The rows of a group lie close to one hidden flat surface of 6 dimensions, which passes through zero. Surfaces can cross.
Known rows, each followed by its group:
[ 25  12   3  14  23   6   2 -18 -21 -20 -66   5 -31  25  -7 -16  14] -> kan
[-23  -6 -58  28 -17  10 -52  68  25  32  -4  -4  17 -39   3  35   4] -> diro
[-45  16 -47  12  16  38  62   3 -46  13   2   3  -3 -50  34 -19 -15] -> kan
[-46   0 -30  -2 -62  -3  27  19  14 -11  -9  13   0 -65  42  25 -55] -> zez
[ 52  -8  57   0  -2  22  -3  -1 -48 -32  28 -20  25  14 -12 -37 -10] -> Bar
[ 44  -7  19 -11  37   8 -34   6 -30  -2   8 -18   8  37 -38 -23  51] -> zez
[ 37 -28   6 -18  -1  20 -64  35 -43 -13  51 -42  33 -10  -9 -39  32] -> kan
[ 17  21  33  36  37 -29 -28 -23  28   4   3  28  -2  60 -40  -5  -7] -> Bar
[ 22  19  19  29  27  37  43 -27 -51   9  20  21 -15  13  14 -38 -44] -> Bar
[ 13 -17 -20 -30 -46  20  29  65  -9  22  55   8  13 -52  12  26 -25] -> zez
[ 44   9  11  15   3 -14 -11  11   3  -8 -13  35 -27  33 -23  -2 -21] -> Bar
[ 84 -18  38 -34   9  12  -6  30 -31  -3  27 -10   0  28 -39  -7  33] -> zez
[ 28 -12 -11 -26 -24  24  41  43 -10  30  52  13  -4 -31  15  15 -27] -> zez
[ 74  -2  39 -17   6  21  29 -15 -46 -15  -3   6 -29  35  -5 -26  -9] -> diro
[-19  18 -75  35  15  24  -6 -12 -44   2 -34  39 -62 -27  51 -48 -46] -> diro
[  8  10  -6  -4  62   6  28 -11   4  53  34  16 -11  36 -27   8  32] -> zez
[-46  16  19   5  31  -3  68 -35  12  25  28  -1  25   8  -8  13   5] -> kan
[ 15   4   4   8   9  13  15 -19 -18  -2 -11   4 -17   9  14 -17 -11] -> zez
[-12  -8 -20  17  -4  -1  13  39  65  69  20  13  16  -4 -11  76  -4] -> diro
[ 38   0  12  17   0 -26 -49 -14  30   1 -20  28 -31  46  -9   2 -18] -> diro
[ -7  16   9  16 -11 -56 -22   5  76   6 -11  49 -17  31 -34  49 -21] -> Bar
[ 51 -19  28 -27 -13  26   3  24 -40  -6  55 -15  14  -2  -4 -22  -1] -> kan
[-30  10  28  30  27 -18 -15 -31  28   7  27  -1  27  29 -13  -1  -1] -> Bar
[  19  -12  -21   21  -26  -17 -100   48   22  -16  -24    1   -1   -1
  -12    2   -2] -> diro
[ 51 -10  33 -11 -38 -32 -34  13  31 -37 -43  13 -18  28 -21  26  -6] -> kan
[ 49 -33  -7 -27 -62 -16 -71  49  26  -3  36  10 -11 -12  13  15 -32] -> kan
[-10  -5  47   8 -33 -16 -29  17  11 -35  39 -20  58 -12 -16   6 -15] -> Bar
[ 12  11 -46  26   6  15  -7  -7 -33   3 -29  33 -54  -6  38 -32 -41] -> diro

New rows. What belongs after each?
[-78  36 -34  32  62  14  35 -37 -21   9 -53  -9  -2  -9   8 -18  33] -> kan
[ 25  -9  30 -18  24  12  -7 -10 -43 -21   6 -34  18  12 -19 -30  42] -> diro
[ 33   4 -26  -9  15  45  36  16 -64  16   6   5 -25 -10  14 -31  -8] -> zez
[ 46 -12  24 -31 -59  -6  35  28  11 -15  11  25 -17  -9   6  29 -49] -> kan
[-10   7 -41 -39  -9  -1  37  89 -12   9  16  17  13 -41 -41  34  34] -> zez
[  6  -2  25  -5 -25 -31   9  -6  46  -3   0  16   1  17 -10  38 -12] -> kan
[-42  14 -39  13   0   9  62 -15  15  45  34  33 -19 -26  36  14 -42] -> kan
[ 11 -16 -20 -13 -28  30  -6  68 -35  -3   6 -23  24 -48   2   7  13] -> diro
[  5   1  27  18 -24   0 -41  37 -21 -45  25 -12  40 -14 -14 -24 -19] -> Bar
[ 19  11  13  21  37   5  18 -54  -2  21  -9  13 -28  38   8 -16 -11] -> zez
[ 52 -10  13  -9  -3   5  14 -11   3  23  34  21 -31  25   6  -1 -28] -> kan
[  6   1 -21  10  36  38  29  10 -13  53   9  -5  -1   0   3   8  16] -> diro
[ 15   8 -13  -3   9  16 -12  23 -57 -50 -56 -12  -7 -12 -11 -37  29] -> zez
[-28  26 -51  12  19  27  84  -8 -33  21 -26  39 -45 -29  27  -2 -25] -> zez
[ 28 -16  15 -12 -53 -34 -47  31  39 -31 -21   2   4   2 -13  23  -5] -> kan
[ 77 -19  12 -45 -44  -7  -3  41  -7 -28 -27   8 -30   5 -17  20   5] -> Bar
[-13 -28   9 -42 -38 -26 -20  15  41 -11  -1 -28  23 -14  -6  38  37] -> Bar
[-17  25  -8  26  19   3  33 -46 -10  -6 -52  19 -35   8  20 -16 -22] -> zez
[-73  15 -30  19  35 -10  -7 -29  13  17   5 -14  16 -10   6  -7  25] -> diro
[-26 -11 -44 -24 -27  -8 -16  27  19  -2 -21  -8  -3 -35   9  26  22] -> Bar
[-15  -6  31 -11  12  -9   7  -7   7   8  55 -27  43   6 -21   6  24] -> kan
[  5  17 -17  21   9 -10 -27 -50 -28 -35 -37  33 -62  18  28 -59 -41] -> diro
[ -2   6 -20 -18  12  -2  19  38  -5  10   6  11   4 -13 -27  13  25] -> zez
[  5  23 -24  37  -6 -24 -62  52   5 -29 -24  40  -7   3 -29  -7 -19] -> Bar
[-46  -3   3   7 -27 -32 -29  -3  48 -13  -2  -9  26 -17   2  25  -3] -> zez
[ -6  -2 -30 -12  18  15  18  31 -12  37  39   5   5 -17  -8   8  15] -> zez
[-22  -7 -10  15  27   3 -61  -8  -3   7  17 -34  28   4  -1 -27  33] -> zez
[-13 -16   2  24  19   9 -83 -19 -14 -12   5 -44  31  10   9 -39  28] -> zez
[ 10  -5   2 -20 -20  -5 -15  44 -10 -18   3  -9  19 -15 -21   7  21] -> zez
[ 68 -25  35 -24  -1   6 -18   5  -7  17  73  -6  -1  28  -5 -11  -5] -> kan
[  0 -23 -25 -12 -38 -15 -76  38  31   9  37  -2   7 -25  17  10 -11] -> kan
[ 75  -9  38 -23 -21  17  23   7 -33 -25 -13   6 -25  14  -3  -9 -22] -> zez
[ 18  -1  -7  -4 -27  -4  21   6  11   4 -12  27 -29  -6  12  16 -39] -> kan
[ 57 -11  39 -28  11  23 -19  -2 -67 -45   0 -37   3  21 -19 -53  36] -> diro
[-29 -23  22  16 -51 -15 -50 -37  46 -15  11 -26  26 -11  37   6 -44] -> zez
[  9 -12   0 -14 -27  14  50  44  31  43  25   3  20 -17  -7  63  -6] -> diro
[  2   6  41  25   7  -9 -41   0  -6 -23  23 -11  36  18 -23 -17  -5] -> Bar
[  7  12  45   4  -7 -42 -10 -32  31 -41 -55   7  -8  41 -26  12   3] -> zez
[ 31  -9  -5   5 -28  -7 -34  31  21   1  -5  19 -10   5  -5  18 -27] -> diro
[-47  -6 -30  -8 -21  18   4  38 -30 -14  20 -21  35 -61  13 -11   8] -> kan
[ 34 -18  21  10  13  21 -36 -25 -15  13  28 -23   4  24  16 -28  -4] -> zez
[  7 -13 -35  -3 -46 -10 -38  28  29  15  15  21 -25 -22  26  20 -43] -> kan
[ 58  -2  56 -14  39  23  17 -19 -53 -11  26 -27  18  39 -33 -36  37] -> kan
[ 46   1  12   4 -27 -24 -35  -8   8 -28 -29  36 -46  25   4 -11 -45] -> diro
[ 54 -26 -25   1 -25  48 -15 100 -25  29   3 -17  17 -32  -8  27   9] -> diro
[-21 -11   8  -1 -48 -24 -44   9  21 -40 -13 -22  24 -25  10   3  -9] -> zez
[ -8   5  44 -11 -29 -25  20   9  19 -45 -32  -9  26  -3 -30  25  14] -> kan
[ 63  -6  49 -13  13  -4 -16  -6 -14 -21 -14  -6  -4  46 -36 -11  25] -> zez
[-45  20 -25  23   8  -2  -4 -22 -16 -24 -53   0  -8 -12  20 -22  -1] -> zez
[-51  41   5  80  -2 -22 -19  20  10 -19  34  46  34 -12  -8 -14 -78] -> Bar
[ 49   2  -9   4  20  -6 -80  34 -25 -29 -36   1 -13  31 -39 -28  38] -> Bar
[-65  26 -33   8   7 -32 -12  17   5 -38 -63  -1  14 -21 -27   8  40] -> zez
